The rows of a group lie close to one hidden flat surface of 11 dimensions, which may be shifted away from zero. Surfaces can cross.
Known rows, each followed by its group:
8 9 -19 0 -1 34 -23 -22 -9 -12 62 2 -9 5 -8 3 -16 13 -8 43 -30 -24 -40 | J_226
5 -4 -14 4 -21 24 -4 23 7 -16 48 -21 -14 -14 15 -23 -6 -21 -19 47 8 18 -17 | J_226
48 -21 -22 42 -29 2 -11 -11 -7 3 24 30 0 15 2 -24 -29 -22 2 8 14 -1 -17 | J_708
-25 46 -10 -2 6 -19 38 8 32 -8 -67 6 -12 6 21 10 -20 -27 5 -5 16 50 10 | J_368
0 50 18 39 -41 28 13 -17 -7 12 -40 35 -26 20 0 -1 17 -33 -22 38 -8 47 -15 | J_708
27 19 46 16 -23 23 14 -62 -2 -9 -31 36 -5 36 -8 49 0 -20 -52 -36 6 -23 1 | J_708
56 -63 -7 -2 -7 -13 -48 -27 -38 -37 19 -31 -17 -26 29 11 1 52 -32 -30 23 31 -8 | J_368
-12 5 16 -49 0 37 -24 -36 3 -62 28 -39 -14 -7 21 34 7 11 -44 23 -15 10 -16 | J_249
40 -26 -41 -2 3 -4 3 49 -10 67 -40 -3 30 -46 16 -31 -3 59 13 -10 21 -27 -1 | J_267
29 10 -23 11 13 6 -18 -15 -35 45 -55 36 10 -7 -22 -7 -19 12 19 -24 4 -9 -33 | J_708
6 11 -36 14 -9 -10 39 31 28 -33 -17 9 -3 -25 27 -15 -35 12 -4 -41 24 16 -8 | J_249
-2 -45 40 -12 -45 16 -52 32 -21 12 -1 13 13 -18 46 -15 16 37 -2 14 -4 -10 12 | J_267
57 -33 -16 37 -36 4 -4 48 -15 28 33 7 4 -26 -3 -52 -20 -22 -17 9 49 -20 -29 | J_708
-55 -21 4 -14 -1 8 13 28 -2 -33 24 48 6 26 36 0 -50 3 25 -37 5 19 -36 | J_368
-18 -6 18 9 -9 -17 -1 29 -7 0 28 25 8 -17 -14 -30 -2 -9 35 22 -7 -34 -8 | J_267
19 15 -25 16 -4 -31 -39 -7 8 -53 -19 -31 -33 -27 15 -4 -16 4 -10 -24 11 45 17 | J_368
9 13 -4 19 -47 18 -4 -19 6 0 -21 -3 1 -18 10 -32 56 10 4 32 -37 20 39 | J_249
1 40 -48 4 -16 40 42 -51 24 -17 -1 -2 -2 19 -9 -13 22 -31 5 45 -38 29 7 | J_249
-39 25 -34 -23 45 2 -12 7 5 -1 4 -22 8 -12 -26 6 -2 45 26 -46 -36 -26 4 | J_226
23 3 -12 -1 31 -19 18 10 14 -6 12 -12 13 -29 -30 2 -19 17 -2 -24 16 -67 -6 | J_226
4 15 -23 38 -24 -26 11 -30 5 -40 -4 -10 -30 1 3 -27 29 -32 16 25 -8 78 25 | J_226
-12 -6 -5 4 -23 1 -52 21 -11 15 -25 -20 -5 -15 3 -40 30 -16 20 -9 -8 36 23 | J_368
9 -4 -15 14 4 -14 -13 37 -16 38 14 -12 -2 -32 -21 -39 9 -6 30 59 9 -12 -14 | J_249
7 9 31 -17 -31 14 -35 -7 2 9 -67 42 22 -4 26 2 -9 -6 -1 -15 0 -23 9 | J_249
-18 0 17 -10 41 -42 57 39 21 -12 19 -26 -29 18 21 42 -34 -35 -24 21 60 48 -17 | J_708
1 -17 -15 -59 42 -5 -24 -56 -18 -17 -6 -13 17 -5 -11 14 3 7 35 31 -25 -4 -6 | J_226
10 -3 2 44 -17 -16 2 9 -12 39 -26 3 5 -24 -9 -12 56 82 1 -44 -27 -19 43 | J_267
-9 -20 -13 -8 -22 -22 -6 34 31 -14 -8 -33 -2 -13 54 -29 16 2 13 23 6 50 56 | J_267
48 -1 -22 -2 -32 28 53 12 50 -29 39 -4 12 -9 14 -13 -31 -43 -38 21 35 -39 -11 | J_708
19 16 -14 -1 -28 63 -3 10 -14 41 -9 -14 -10 -10 13 -5 12 1 -43 49 2 28 -37 | J_267
14 -14 -10 -14 -19 -8 -6 23 15 -20 -4 -53 -4 -51 28 -22 25 10 -19 14 19 18 29 | J_267
-6 -22 -11 -29 10 -39 -18 -17 0 -67 0 -22 5 -33 3 -10 5 12 29 -21 5 9 18 | J_249
-9 -16 0 -38 -25 38 3 -27 14 -83 55 -5 -4 1 40 22 -10 20 -30 14 -21 10 -18 | J_249
-3 2 14 -43 -3 13 -3 -15 2 -16 -27 -57 -1 -13 13 12 39 -28 -27 11 15 38 20 | J_368
-19 54 -5 -23 19 25 3 -30 17 -21 -27 -11 -21 14 1 39 -14 -14 -21 13 -13 23 -16 | J_368
13 51 -2 21 10 -36 -9 0 31 -29 -30 -2 -5 -35 -32 -11 -13 -8 9 -19 0 -52 20 | J_249
-54 55 9 21 -8 -8 13 -17 16 -11 -11 -17 -24 5 -25 -17 64 -13 21 42 -54 33 46 | J_267
-4 1 8 2 -38 27 -1 49 -10 -2 -14 25 -5 -24 22 -25 -25 -20 -16 4 34 19 -46 | J_267
25 -13 -39 10 -23 7 35 47 39 -6 53 4 27 -24 4 -51 -27 -20 16 36 11 -56 -7 | J_708
-8 -13 -52 24 -10 14 -9 -2 -5 11 10 42 -6 27 42 -16 -22 44 40 8 -36 47 -14 | J_267
-2 29 -59 8 35 -43 3 -23 8 -27 -14 -24 -14 -25 -35 -21 5 -6 50 13 -13 26 11 | J_249
-14 -10 23 14 -36 0 -29 24 -3 26 -7 -4 -9 12 22 -24 22 -35 8 43 -2 37 30 | J_368
37 -22 9 9 44 -5 16 -10 -21 35 63 -33 -17 18 -36 42 -8 -8 -34 46 24 -24 -34 | J_708
-17 41 30 -10 -35 36 7 -13 19 -20 -36 1 7 -16 1 0 40 2 -29 -10 -22 -21 21 | J_708
-40 -9 6 -56 -20 37 -11 53 24 -6 9 -26 20 -20 44 -7 -1 12 -16 9 -3 -8 2 | J_708
-46 39 8 5 -16 34 -15 21 14 -22 10 -21 -15 -10 -13 -3 18 2 -30 -45 -22 2 -1 | J_368
-14 -28 -30 -62 25 24 -18 -42 -18 -33 44 -42 15 -7 -15 0 22 2 18 18 -22 8 -14 | J_226
-36 41 17 0 -16 51 18 -25 1 -15 -1 11 -21 30 4 26 20 -4 -36 4 -31 32 -14 | J_267
52 -5 -7 13 -3 7 -29 -27 -25 46 -27 -5 -16 5 13 17 2 12 -22 53 8 25 -8 | J_368
18 -7 3 31 -28 -33 -57 13 7 -7 -13 -9 -23 -5 24 -21 -8 -18 7 9 9 34 35 | J_368
41 -46 12 -18 -10 -20 -23 9 9 -16 -11 -11 8 -8 51 18 -30 14 -24 -23 40 -2 18 | J_267
42 -6 -31 46 -17 -1 -5 -30 -15 -15 31 16 -11 -8 -20 -22 2 16 4 -2 -11 -3 -14 | J_226
28 -3 -36 -9 9 14 3 -20 -7 -28 14 -19 -6 -26 -4 7 -6 36 -16 -11 0 -5 -28 | J_267
-16 -10 2 -17 -5 27 -35 21 -16 59 -13 -9 17 -3 10 -6 28 37 9 15 -28 -15 14 | J_226
46 6 0 47 -4 -14 27 -12 -3 16 6 26 -2 3 -34 -6 -10 -16 -10 -9 21 -35 -2 | J_708
2 55 -53 -4 29 5 41 4 14 18 -17 -21 4 -39 -40 -17 8 7 15 44 -11 -19 -15 | J_708
13 4 -29 -34 26 15 2 -7 -8 -9 -12 13 16 -17 2 5 -40 13 13 -1 6 -20 -42 | J_249
41 -29 6 -21 7 -42 4 -4 11 -40 -33 -18 -3 -20 33 24 -32 -6 -25 -31 60 18 14 | J_368
-19 34 0 28 -8 0 37 12 26 44 -30 12 -5 29 15 6 17 -2 8 36 -24 24 31 | J_708
-10 -53 7 -64 0 0 -9 19 -5 6 -29 -2 29 -1 46 -12 -12 -30 26 7 35 30 5 | J_226
-29 47 -35 9 25 7 46 12 19 31 -29 4 -2 14 -31 -6 -1 -25 15 -23 0 18 -11 | J_226
-36 -27 -11 -21 10 37 -12 6 -28 61 8 -12 29 16 -19 -15 48 25 23 -24 -37 -4 7 | J_226
19 21 -15 -28 8 16 -30 -30 -26 27 -74 -16 6 -28 -5 -2 28 1 3 16 -1 19 0 | J_249
-32 15 8 32 -8 2 40 -1 34 -1 55 15 -10 58 -1 5 -3 -44 7 52 -23 3 10 | J_267
-32 23 5 12 -3 -13 9 32 25 -4 23 15 -11 16 10 -8 -18 -24 17 46 -9 3 4 | J_226
10 35 -25 -37 63 -32 -20 -25 -5 9 -50 -22 0 -13 -48 12 -34 -52 30 3 24 -11 -15 | J_249
-20 -15 -3 -14 5 17 -6 19 -24 26 19 -22 16 -17 -37 -30 41 3 17 -9 -13 -19 -3 | J_368
21 -21 -8 -10 11 4 47 -19 -2 -10 -1 -25 20 -6 -31 0 20 -21 -26 -80 36 -9 2 | J_226
-5 -16 29 -35 26 31 25 -12 -7 3 39 -9 11 25 4 59 -8 29 -50 -12 3 -32 -27 | J_249
-3 -34 6 -21 9 -30 8 19 10 -31 -2 9 9 -2 24 0 -35 -18 16 -19 34 8 -2 | J_368

New rows. What belongs after each?
11 38 -55 -5 26 17 4 -29 -8 12 -7 16 17 -14 -35 -16 -9 11 40 27 -33 -35 -29 | J_708
-13 13 18 18 -6 -20 13 8 4 -26 -5 0 -6 -30 -27 -16 26 12 8 -28 -11 -20 16 | J_267
-2 7 -3 -53 24 -9 -10 -13 4 -41 -12 -38 10 -46 -10 0 1 -8 1 10 13 -19 -4 | J_267
3 0 18 5 -15 23 -19 1 -14 36 8 -42 -6 -8 -16 -6 61 -1 -23 30 -11 -5 16 | J_368
-3 27 -37 38 -9 -14 -46 1 -9 14 -54 8 -18 -23 11 -26 21 63 31 -18 -44 38 30 | J_226
-9 -5 26 12 -39 28 15 21 5 -22 -2 30 -9 18 44 7 -26 -11 -39 -28 24 33 -18 | J_267
19 28 -24 6 28 18 21 -41 -20 44 -44 -6 11 -1 -52 13 33 22 -6 -46 -15 -12 -6 | J_226
-8 20 -33 14 -16 37 20 -8 16 -29 49 30 -4 6 17 -12 -15 31 8 41 -40 -8 -31 | J_249
-7 -30 27 -10 5 -14 75 25 8 -11 39 -13 12 -4 3 9 21 6 -18 12 26 -10 2 | J_368
11 8 -65 1 -8 -1 66 -16 35 -46 7 -5 8 -12 3 -32 -2 -16 21 -7 1 18 5 | J_249
-16 2 -26 15 43 -53 20 -12 3 -16 18 7 3 4 -32 -3 -8 18 59 -15 -23 -18 15 | J_249
18 -7 24 26 -19 -7 2 0 9 -5 29 10 -24 26 38 22 -19 -11 -23 68 9 20 -2 | J_368
8 4 15 21 1 -17 1 26 -14 29 3 -8 1 -30 -35 -15 27 22 1 2 0 -33 11 | J_708
-4 -6 37 31 -14 -38 35 30 14 11 -29 15 -2 8 21 3 13 11 -7 -27 21 15 35 | J_368
0 10 13 -6 -9 5 4 13 7 -9 -12 -34 -7 -27 3 1 27 8 -31 -12 8 1 16 | J_708
6 -30 -4 -16 -38 45 -81 -6 -34 19 -22 22 19 -3 31 -24 -1 26 14 -23 -25 11 -8 | J_708
-13 26 -45 -21 20 25 -19 -8 -13 -7 -37 -3 -4 -14 -3 -1 -20 11 10 -33 -5 38 -37 | J_368
14 -3 29 0 32 2 -21 -49 -38 11 14 24 7 22 -49 36 -5 11 3 -7 -18 -58 -31 | J_708
16 37 15 28 11 18 42 3 -10 40 -14 15 12 -18 -64 8 22 21 -28 -28 0 -68 -21 | J_267
22 -19 -28 27 -11 13 -45 -29 -35 -15 37 43 -16 13 15 -11 -40 25 26 27 -19 22 -47 | J_267
-15 -15 -27 -66 24 11 -12 39 2 -42 22 -37 10 -48 19 -10 -33 7 2 -5 29 3 -38 | J_708
-26 42 -6 8 5 26 37 -9 8 43 -5 6 4 23 -26 10 30 7 3 35 -40 -13 6 | J_267
27 12 -12 -22 -7 72 -14 -36 -5 42 19 -25 6 20 -1 26 24 8 -44 55 -32 -20 -14 | J_708
-6 5 5 -46 -8 42 -20 7 -7 13 -16 -43 7 -43 11 -6 39 22 -25 40 -9 0 0 | J_267
17 -22 -15 -39 -22 25 37 -44 20 -41 8 -34 21 2 12 -22 34 -59 -5 22 12 32 28 | J_249
-12 27 6 -38 21 23 11 10 -16 3 -22 4 22 -43 -42 -12 -4 -8 10 0 12 -56 -46 | J_267
-8 -17 30 -2 -6 8 -21 -1 -19 43 -18 1 -12 40 35 34 7 13 -22 -3 2 42 11 | J_708
24 1 -14 24 -24 11 29 26 22 27 -1 14 0 21 28 -11 -26 -24 -19 23 23 19 2 | J_708
-16 -3 -4 -36 12 -4 20 -3 -13 34 -33 -52 14 -28 -27 -25 77 -13 19 19 1 24 30 | J_368
3 -20 1 -16 0 25 41 -33 5 -23 33 -5 13 14 9 25 38 46 -23 -13 -28 -13 7 | J_249
-13 1 26 -27 -2 32 18 -31 3 -12 4 -22 -2 31 23 50 24 11 -48 -14 -7 26 7 | J_249
23 28 -50 -3 56 12 43 23 -6 33 10 -11 -2 -22 -27 31 -38 48 -22 -5 14 -35 -63 | J_249
-41 33 22 -21 -11 28 52 49 33 30 -19 -4 17 3 -2 -9 18 -43 -15 24 9 -12 7 | J_267
24 -1 24 12 4 -9 4 -21 3 -10 21 -10 -18 11 8 39 0 10 -33 28 7 -7 1 | J_368
-10 -5 46 17 -17 11 -36 -9 0 -1 45 12 -2 17 2 21 17 38 -17 19 -40 -55 20 | J_226
-31 16 7 25 26 -32 -22 59 -2 13 17 -17 -45 -1 12 17 -31 15 -10 14 19 32 -17 | J_249
-1 0 19 -3 -20 28 16 29 12 10 43 11 13 -2 -4 -9 -2 -19 -13 38 4 -48 -19 | J_708
-22 -15 16 0 -5 8 -19 -17 -24 -2 -14 19 -4 23 15 18 4 37 0 -42 -20 28 -2 | J_368
-10 44 -18 45 -2 -18 -8 6 11 -3 36 -15 -27 -20 -32 -29 25 12 18 59 -39 -10 7 | J_249
-38 4 12 -38 0 -25 -20 3 16 -41 -27 -11 2 -21 19 -13 14 -4 29 3 -11 22 38 | J_267
-14 -21 -14 -27 30 1 4 43 8 42 49 -41 18 -5 2 2 9 30 7 40 -8 -39 7 | J_708
-17 28 17 -12 11 18 -19 21 15 11 2 19 14 9 -23 11 -36 -25 -3 -29 4 -59 -16 | J_368
54 -38 -17 34 -40 20 -7 20 -26 31 6 14 12 -23 9 -37 6 23 -19 -34 22 -8 -19 | J_226
62 -1 -32 10 13 -19 -21 -5 0 -26 36 -32 -21 -36 -9 4 -39 2 -18 27 31 -15 -23 | J_368
14 9 -16 -1 9 -8 6 -25 -8 -14 -47 -28 -19 -20 6 15 20 32 -21 -37 6 52 11 | J_368
20 -30 3 3 -15 -5 9 47 6 25 -26 8 7 5 38 5 -37 -10 -19 -35 57 12 -4 | J_708
-18 32 0 39 -27 -26 -27 40 17 -40 15 -15 -40 -37 18 -26 2 21 -5 18 -12 19 19 | J_249
-12 -30 3 -42 5 29 -67 -14 -46 42 -27 8 27 9 -8 -10 12 0 26 -29 -16 3 -11 | J_368
16 -39 -26 -12 12 13 49 -7 -18 25 44 -54 6 -11 -8 -10 64 31 -11 29 0 29 0 | J_249
-8 -19 36 9 -8 -26 -3 22 5 -14 13 -8 6 -6 -10 -3 18 8 -13 -59 7 -33 32 | J_368
1 -11 -3 70 -19 -28 -1 -33 1 -42 44 33 -30 39 11 2 1 42 9 -30 -38 30 22 | J_267
15 30 49 7 -40 47 36 3 21 7 3 12 8 3 -10 10 16 -27 -62 17 10 -53 -9 | J_708
16 -7 4 -27 -1 51 -31 -50 -24 -27 34 -8 -9 9 16 39 -7 30 -42 19 -21 4 -38 | J_267
4 -21 8 35 -21 -32 -39 2 -5 -9 2 25 3 -10 11 -14 4 57 26 -47 -31 -24 37 | J_226
-9 -10 40 33 -21 -14 0 44 -17 11 35 -9 -21 -16 -12 -21 22 -11 -15 28 14 4 -5 | J_708
2 13 -27 5 46 -31 53 12 14 6 8 -41 -8 4 -29 13 -7 -25 -2 -15 35 13 1 | J_249
44 0 4 11 -19 16 25 5 18 34 -32 -7 10 10 17 16 0 -5 -51 -19 29 -4 16 | J_708
35 -34 -30 -10 -3 40 10 -17 12 -10 71 -21 -3 26 39 27 -21 33 -42 24 -7 6 -16 | J_267
-22 16 -13 -9 29 -19 10 -25 0 -39 12 27 2 11 -22 4 -28 -6 43 -3 -21 -12 -17 | J_267
-25 23 -19 18 24 0 46 -21 8 0 -8 5 -15 37 2 35 4 41 -3 -29 -28 39 4 | J_249
-4 18 29 15 0 -20 0 -10 -7 -18 3 -6 -5 -25 -35 -4 35 12 -2 -2 -15 -37 19 | J_267
-49 20 -9 27 -15 7 10 44 11 -4 16 39 -17 21 16 -21 -20 -4 23 3 -16 26 -16 | J_368
-17 -30 -20 -15 -17 27 10 6 33 -20 42 -6 1 45 76 17 -16 15 -14 22 -16 45 12 | J_267
67 -22 -41 -15 -20 57 -38 -15 -18 42 -39 -15 7 -4 33 -1 -17 3 -44 -10 30 32 -27 | J_708
-18 22 39 -4 -14 10 14 -16 19 -7 -8 -13 -6 18 -2 28 41 5 -36 -7 -18 -4 35 | J_267
-3 -29 -19 -10 -2 14 11 -6 -25 55 -12 30 21 26 12 -15 10 2 40 32 -16 26 -12 | J_249
5 -20 19 -20 18 -19 23 11 -2 0 -27 -14 11 -6 8 27 0 20 -20 -57 28 -8 12 | J_249
-12 4 18 -14 20 -12 -3 24 16 -1 52 -25 7 -16 -18 7 8 22 4 35 -18 -78 14 | J_226
-6 -30 26 -19 -26 29 -35 3 -8 -26 52 3 5 5 22 -1 -12 -10 -13 14 -1 -10 -19 | J_708
-12 11 -11 13 3 -3 11 -32 7 -25 14 41 -8 48 12 14 -41 -29 22 26 -15 27 -17 | J_708
-40 21 42 -13 34 -35 19 9 -2 -20 -5 6 5 -10 -35 22 7 12 8 -27 3 -47 2 | J_708
70 -22 -46 28 -34 37 -15 -15 5 40 17 -17 7 -1 13 -24 14 6 -23 25 -7 -6 12 | J_708
8 11 8 38 -15 5 42 32 15 40 35 35 8 17 -17 -20 -13 -26 6 55 5 -45 -16 | J_708
18 -2 -9 -14 5 -47 -19 -7 10 -22 -4 -63 -7 -60 -1 -24 47 16 11 61 -7 5 47 | J_226
16 34 -20 5 5 24 17 -34 10 23 -1 23 20 10 -43 -12 5 -27 23 50 -30 -51 -13 | J_249
-13 19 -9 -15 23 -17 -9 -48 6 -38 -2 -10 -19 18 6 25 -3 -12 18 39 -21 29 9 | J_368
